Each new row is followed by what is left after taking away its nearest point in the smallest flat space through zero that holds the last named rows.
In the rows, 128 means zero.

Z223 (4 x 15):
[[136, 133, 124, 158, 99, 126, 132, 149, 150, 86, 103, 114, 95, 98, 134],
[131, 141, 130, 95, 142, 116, 139, 130, 155, 145, 138, 131, 123, 111, 113],
[119, 183, 160, 74, 91, 159, 112, 132, 145, 130, 143, 96, 153, 118, 134],
[102, 163, 122, 124, 126, 109, 106, 126, 94, 115, 135, 128, 149, 104, 158]]
New rows:
[132, 107, 114, 120, 91, 163, 138, 98, 150, 153, 163, 142, 91, 122, 111] : [117, 119, 105, 129, 94, 147, 126, 97, 125, 142, 164, 146, 99, 109, 130]
[154, 155, 105, 108, 100, 128, 112, 124, 102, 122, 169, 108, 168, 148, 118] : [165, 136, 93, 127, 110, 113, 127, 131, 119, 115, 157, 117, 141, 137, 108]
[88, 119, 155, 123, 102, 167, 157, 125, 136, 124, 102, 150, 135, 126, 167] : [88, 114, 146, 119, 122, 148, 164, 123, 139, 133, 105, 162, 130, 118, 161]
[117, 114, 105, 104, 164, 127, 147, 140, 168, 91, 158, 148, 103, 115, 149] : [113, 113, 115, 110, 148, 151, 134, 134, 147, 89, 159, 139, 121, 139, 159]
[132, 164, 127, 136, 165, 130, 152, 152, 129, 115, 95, 117, 99, 166, 149] : [129, 169, 130, 125, 167, 132, 149, 148, 125, 123, 101, 117, 108, 170, 150]

Z52 (4 x 15):
[[175, 128, 135, 97, 178, 122, 142, 176, 167, 107, 145, 138, 133, 94, 162],
[147, 130, 111, 133, 143, 69, 149, 136, 134, 122, 51, 176, 99, 118, 163],
[141, 139, 183, 100, 154, 163, 147, 110, 127, 142, 87, 155, 102, 83, 93],
[102, 135, 136, 150, 174, 120, 179, 181, 101, 93, 80, 127, 122, 87, 126]]
New rows:
[110, 93, 128, 145, 132, 92, 94, 106, 125, 145, 88, 146, 85, 155, 175] : [106, 95, 151, 134, 153, 132, 100, 127, 126, 135, 127, 120, 101, 135, 157]
[105, 151, 176, 136, 125, 159, 120, 121, 107, 96, 96, 133, 115, 119, 153] : [118, 146, 159, 132, 117, 147, 106, 123, 122, 96, 120, 130, 124, 134, 172]
[147, 138, 131, 122, 131, 116, 104, 70, 120, 141, 138, 117, 119, 141, 121] : [139, 139, 128, 131, 153, 112, 123, 102, 114, 121, 134, 109, 124, 126, 128]
[112, 127, 156, 76, 112, 104, 93, 91, 109, 112, 121, 104, 190, 159, 127] : [116, 129, 160, 76, 134, 97, 110, 112, 109, 100, 103, 111, 185, 141, 134]

Z586, 4 rows:
[[139, 106, 129, 143, 138, 85, 134, 151, 120, 125, 114, 69, 131, 111, 128],
[79, 135, 192, 142, 101, 67, 145, 162, 131, 119, 179, 105, 165, 100, 74],
[72, 139, 191, 108, 132, 113, 111, 104, 128, 164, 132, 159, 118, 121, 148],
[148, 185, 156, 184, 138, 136, 159, 109, 145, 95, 112, 107, 127, 136, 157]]
New rows:
[140, 141, 115, 166, 131, 118, 156, 171, 125, 157, 126, 74, 67, 144, 137] : [118, 144, 120, 144, 118, 136, 147, 164, 127, 167, 147, 117, 70, 149, 123]
[65, 138, 125, 140, 109, 95, 127, 115, 146, 153, 131, 148, 149, 133, 99] : [98, 135, 95, 150, 121, 108, 130, 112, 145, 144, 107, 131, 139, 140, 117]
[136, 114, 146, 179, 167, 103, 118, 118, 117, 102, 146, 122, 105, 123, 111] : [133, 107, 133, 161, 164, 119, 108, 113, 115, 110, 150, 146, 102, 129, 109]
[172, 141, 107, 137, 123, 116, 147, 159, 93, 135, 136, 145, 107, 139, 179] : [151, 141, 126, 130, 114, 105, 145, 164, 93, 140, 153, 154, 115, 133, 165]
[129, 123, 107, 139, 126, 111, 132, 143, 158, 124, 126, 97, 128, 96, 89] : [120, 135, 116, 131, 132, 130, 124, 121, 161, 136, 118, 124, 116, 104, 110]
[134, 149, 139, 117, 113, 101, 176, 104, 98, 124, 83, 90, 129, 134, 98] : [128, 144, 129, 98, 108, 119, 166, 98, 97, 133, 90, 119, 126, 140, 94]

Z897 (4 x 15):
[[102, 82, 136, 155, 127, 90, 150, 142, 66, 165, 153, 115, 110, 113, 112],
[114, 113, 150, 176, 170, 161, 111, 174, 84, 160, 152, 117, 119, 154, 168],
[129, 100, 94, 161, 85, 144, 83, 126, 85, 183, 171, 114, 131, 143, 114],
[86, 114, 104, 114, 143, 142, 116, 172, 123, 143, 147, 109, 112, 74, 94]]
New rows:
[133, 127, 116, 132, 106, 160, 122, 110, 147, 185, 133, 162, 130, 126, 139] : [123, 125, 132, 126, 126, 144, 147, 118, 147, 173, 123, 163, 123, 113, 140]
[129, 186, 128, 118, 122, 125, 113, 119, 128, 154, 87, 99, 138, 132, 110] : [122, 176, 137, 127, 130, 118, 121, 127, 112, 161, 91, 96, 133, 132, 113]
[118, 132, 130, 105, 187, 127, 113, 102, 135, 128, 120, 137, 129, 139, 135] : [118, 122, 120, 109, 169, 120, 108, 95, 123, 141, 130, 134, 129, 137, 123]
[129, 128, 84, 83, 126, 129, 125, 134, 118, 137, 136, 142, 142, 124, 138] : [131, 126, 100, 92, 137, 122, 136, 135, 109, 136, 133, 144, 140, 134, 151]

Z786, 4 rows:
[[152, 118, 141, 167, 80, 127, 79, 101, 119, 109, 92, 111, 87, 134, 177],
[184, 150, 108, 110, 89, 115, 127, 124, 72, 124, 150, 109, 122, 122, 141],
[157, 163, 69, 103, 105, 130, 90, 97, 164, 144, 147, 130, 137, 97, 150],
[182, 106, 95, 112, 165, 123, 134, 89, 115, 116, 134, 110, 86, 157, 187]]
New rows:
[96, 149, 168, 113, 139, 120, 118, 138, 153, 135, 153, 120, 144, 135, 69] : [130, 142, 155, 115, 135, 116, 106, 115, 140, 125, 149, 106, 117, 146, 107]
[148, 121, 137, 136, 121, 107, 112, 132, 110, 171, 110, 119, 126, 114, 115] : [143, 116, 132, 132, 140, 109, 117, 129, 123, 173, 111, 122, 126, 118, 117]
[139, 172, 93, 75, 127, 133, 114, 119, 97, 147, 115, 139, 125, 129, 100] : [118, 149, 119, 100, 137, 137, 110, 119, 107, 138, 90, 140, 110, 144, 107]
[116, 144, 113, 127, 136, 132, 119, 135, 161, 155, 119, 125, 125, 160, 137] : [125, 146, 122, 128, 123, 127, 126, 144, 133, 151, 122, 119, 124, 162, 132]
[148, 159, 144, 120, 136, 119, 159, 105, 148, 170, 124, 132, 109, 105, 134] : [143, 154, 159, 130, 130, 119, 159, 111, 140, 166, 116, 130, 106, 109, 131]
[108, 142, 102, 108, 103, 123, 133, 121, 151, 116, 135, 108, 154, 114, 121] : [111, 124, 118, 118, 114, 121, 142, 121, 136, 106, 125, 102, 138, 132, 131]

Z387, 4 rows:
[[101, 109, 136, 162, 117, 106, 119, 137, 104, 159, 96, 142, 136, 102, 164],
[89, 103, 100, 155, 125, 145, 130, 152, 133, 108, 87, 166, 117, 132, 153],
[161, 122, 109, 91, 152, 127, 149, 89, 90, 100, 200, 178, 127, 141, 158],
[102, 127, 98, 113, 167, 108, 155, 126, 91, 151, 107, 182, 112, 84, 155]]
New rows:
[158, 140, 143, 125, 112, 125, 153, 114, 82, 120, 136, 122, 151, 131, 141] : [141, 142, 131, 129, 115, 137, 155, 131, 100, 114, 107, 121, 141, 131, 128]
[149, 121, 123, 184, 142, 107, 181, 133, 107, 123, 131, 122, 154, 131, 141] : [150, 130, 119, 175, 147, 115, 184, 138, 121, 118, 126, 113, 148, 134, 122]
[124, 126, 130, 113, 151, 121, 134, 134, 99, 178, 75, 118, 144, 97, 130] : [142, 115, 126, 113, 137, 146, 128, 128, 113, 135, 107, 121, 147, 138, 131]
[69, 96, 158, 143, 117, 110, 153, 156, 130, 83, 140, 100, 97, 158, 99] : [77, 102, 160, 129, 131, 92, 161, 142, 108, 101, 154, 108, 98, 139, 107]
[155, 143, 95, 142, 156, 85, 169, 136, 180, 144, 128, 73, 118, 132, 133] : [151, 124, 91, 157, 148, 86, 166, 133, 166, 133, 135, 96, 123, 140, 162]
